There are 4 ways to turn a row about zero (a turn may also mirror it). The second row of each pair is the first, turned, with some noise. The first 36 pairs use one turn. New pairs use 3 turns, one after the other, and a turn may come again.
(in the rows, 128 means zero)
Known pairs, each followed by its turns in order:
[178 101 112 147 106 161 148 174]
[ 71 163 133 145 127 125  84 143] -> A

[108 136 179 132 155 141 167 105]
[146  91  78 154 102 144 148 114] -> A

[117 121  86 174 136 166 111  87]
[147 131 178 141  68 120 138 162] -> A

[175  88  82 159 170 139 165  96]
[ 84 190  77 128 145 170 108 124] -> Y

[166  80  92 131 114  90 127 127]
[ 96 160 123  89 102 174 102 149] -> D

[160 165 122  96 122 100 139  84]
[127  91  98 109  90 128 145 167] -> D

[168 109  85 131  78 138  82 115]
[ 80 159  93 140  72 151 136 129] -> R

[101  95 144 178 140 174 155  87]
[ 69 120 102  86 141 121 151  82] -> Y

[161 100 132 157 169 176 111 165]
[ 61 116 153 175 111 142 129 118] -> A

[166  90 172 172  94  83 156 135]
[ 42 173 135 130 135 141 151 160] -> D

[177 167 140  88  97 159 136  84]
[ 84 128 143 138  90 150 166 199] -> Y

[ 92 114 113 161 100 176 157  78]
[ 74 117 108 126 125 138 184  71] -> Y

[155 139 148  94 105  98 178 138]
[114 138 118  78 131 115 169 163] -> D

[179 148  87 101  98  98 113 140]
[130 106 109  85 133 173 111 185] -> D

[ 97 111 175 168 139 170 132 103]
[128  76 126 144 131  65 138 102] -> R

[164 101  97 178 154 112 111 165]
[139 153 129 118 184 166  75 112] -> Y

[128 134 118  90 171 142 118  90]
[103 143 114 124  70 123 102 136] -> Y

[160 174  99  80 115 134  84  99]
[139 146 153  90 118  60 135  78] -> A

[175  83 110  99 158 163 179  89]
[152 178  85 100  84 161 169 104] -> D

[169 158 138 131 104 178 137  87]
[142 117  64 169 128 144 161 151] -> D

[175 163 171 114  94 119 127 138]
[128 138 188 141  99 164 137  90] -> R

[114 157  94 172 161 151 150 164]
[135  92 154 125 158 161 148  76] -> D

[171 166 139 174 178 122 101 152]
[133  94 183 172 130 181 158 143] -> D

[175  78 161 168 145  91  81  99]
[ 70 139 112 181 137 130  68  71] -> R

[131  98  94  89 113 147 161 158]
[122 158 143 133 129 125 155 194] -> R

[174 125 112  95 165 131  83 151]
[ 87 130 179 128 144 122 129  70] -> A

[171 178 129  84 141  81 111  92]
[110 174 156  76 130 179 107  82] -> R

[101 140 134 179 177 123 161 107]
[123  66 120 105 177 114 114 121] -> R

[ 89 106 125 144 109 156 169 179]
[112 179  95 153 131 168 138 171] -> A

[113 138 111 130 172 139  99 113]
[148 122 168 136 112 134 156 108] -> A

[ 97 143 112 105 144 132 148 122]
[147 132 130  90 144 110 137 147] -> R

[ 90  98 120 167  92 115 134 122]
[127 100 110 142 162 116 148  76] -> Y

[116 137 172 126 162 142 165 176]
[159 159 138  68 140  87 139 133] -> Y

[152 165 108 174  96  86 113  96]
[138  77 112 144 137 194 140 142] -> Y

[115 170 169 152 116 171  91 112]
[121 102 120 156 105  75 178 149] -> A

[156 131 107 129 127 102 118 176]
[135 141 122 153 140 185 133 145] -> R

New pairs, each followed by its turns in order:
[155 177 159  81 119 129 164 135]
[137 127 176 155  88 100 170 115] -> D A A

[172 179 167 156 169 176  86 103]
[112 187  77 149 134 151  67  80] -> A Y Y

[106 102 140  99 162 130 165 104]
[109 121 119  92 160  88 126 118] -> A R D

[ 91 164  79 124  91 178 144 121]
[150 173 126 121 135 132 137  47] -> R D A

[111 160  85 166 126 100  84 177]
[129 155 138 177  64 146 162 111] -> A R D

[157 164 128 125 117 162 123  80]
[163 122 157 154 120  96 114  93] -> A D Y

[161 163 112 169 123 117  90 102]
[115 102 103  91 146 127 148  70] -> D D R

[116 127 155 166 102  87 160 100]
[142 104 113 131 139 140 145  61] -> A Y R

[ 81 173 154 174 115 154 119 174]
[163 187 165 139 133 163 138  83] -> A R D

[126 129 107  90 163 165 117 164]
[113 147 126 127 165 154  76 144] -> Y A R

[112 133  99 105 104 173 116 102]
[140 158 113 110 166 165 150 144] -> R Y Y

[ 77 124 140 111 167  78 162 123]
[121 151 190 176 109  96 121 107] -> Y D Y

[ 97  77  88 116 119  86 150 148]
[138  89  69 129 117 144 170 113] -> A A Y

[125 125 169 178 104 138  97 140]
[170 127 163  93 177 129 150 134] -> Y Y A

[173 123 101 152  84 111 147 145]
[132 146 124 153 154 142  69  93] -> D R A

[131 166 159 141 131 151 118  92]
[155  82 135 144 119 108 113 152] -> R R Y

[172 119  93 115 168 130  81 165]
[153 190 131 161 129  88 122 159] -> Y Y D

[102 158 142  88  82 179 158 157]
[ 90 146  65  84 108 111 142 124] -> D D A

[116  79  91  82  99 103 146 131]
[113 184 134 186 130 162 120 134] -> D D R

[113  98 150  98 101 167  94 149]
[108 132 169  94 139 174 110 107] -> Y Y A

[167 119 116 179 126 167  96  83]
[102 165 173 115  72 163 140 114] -> A Y D

[ 94 145  84 112 176 146 100  85]
[ 98 160 125 169 135  58 125 140] -> A R D

[150 100  98 122 111 140  88  93]
[129  94 146 148 113  84 141  88] -> D Y R

[ 93 114 144  96  96 117 126 165]
[135 142 131 129 143 169 101 178] -> D Y D

[ 82 153 160  97  97 127 118 129]
[189 124 126  94 117 137 143 142] -> Y D R

[100 134 162 180 148 145 112 109]
[159  85 128 137 117  86 154  94] -> A D D

[ 96  95  95  77  92 158 169 101]
[101 154 147 158 114  77 120 198] -> D Y A

[117 118 110 167 140  77  83 176]
[106 120 186 105 170 168 166 130] -> Y D Y

[106 138  94 139 160 118 100 145]
[143  90 108 162 153 119 130 131] -> R Y D

[180  79 134 137 150 167 110 107]
[155 167 136 100  97 158  86 156] -> R R D

[ 82 173 133 143 116 153 163 176]
[ 84 155 133 142  69 185 140 110] -> A R A

[ 92 120 114 103 103 120 121  98]
[153 178 141 151 129 122 133 150] -> A D Y

[113  78 127 156 155  93 168 149]
[119 106 110 164 122 102 128 197] -> D R Y

[173 150 133 141 140  79 161 108]
[169 111 104 162 132  90 159 140] -> Y A A

[132 159 135 106 146  79 153 167]
[154 161 152 127  80 138 134 107] -> D A A

[130 114 108 106 159  89 147  99]
[187 134  92 123 131 117 131 146] -> A R A

[150 155 129  87  84 128 129 148]
[115 124 111 148 138 146 126  60] -> Y Y A

[135 102 166  92 113  78 108 140]
[133  94 121 117 176 179  98 137] -> R A A

[138 156 165 159 109 109 125 101]
[134 115  88 111 106 176 129 127] -> R D R

[164 144 172 103 158 126 120 147]
[143 112 139 109 159 126  95 174] -> Y Y Y

[144 158 169  82 118 173 111  82]
[158 126 114 101 179 148 176 183] -> Y A R

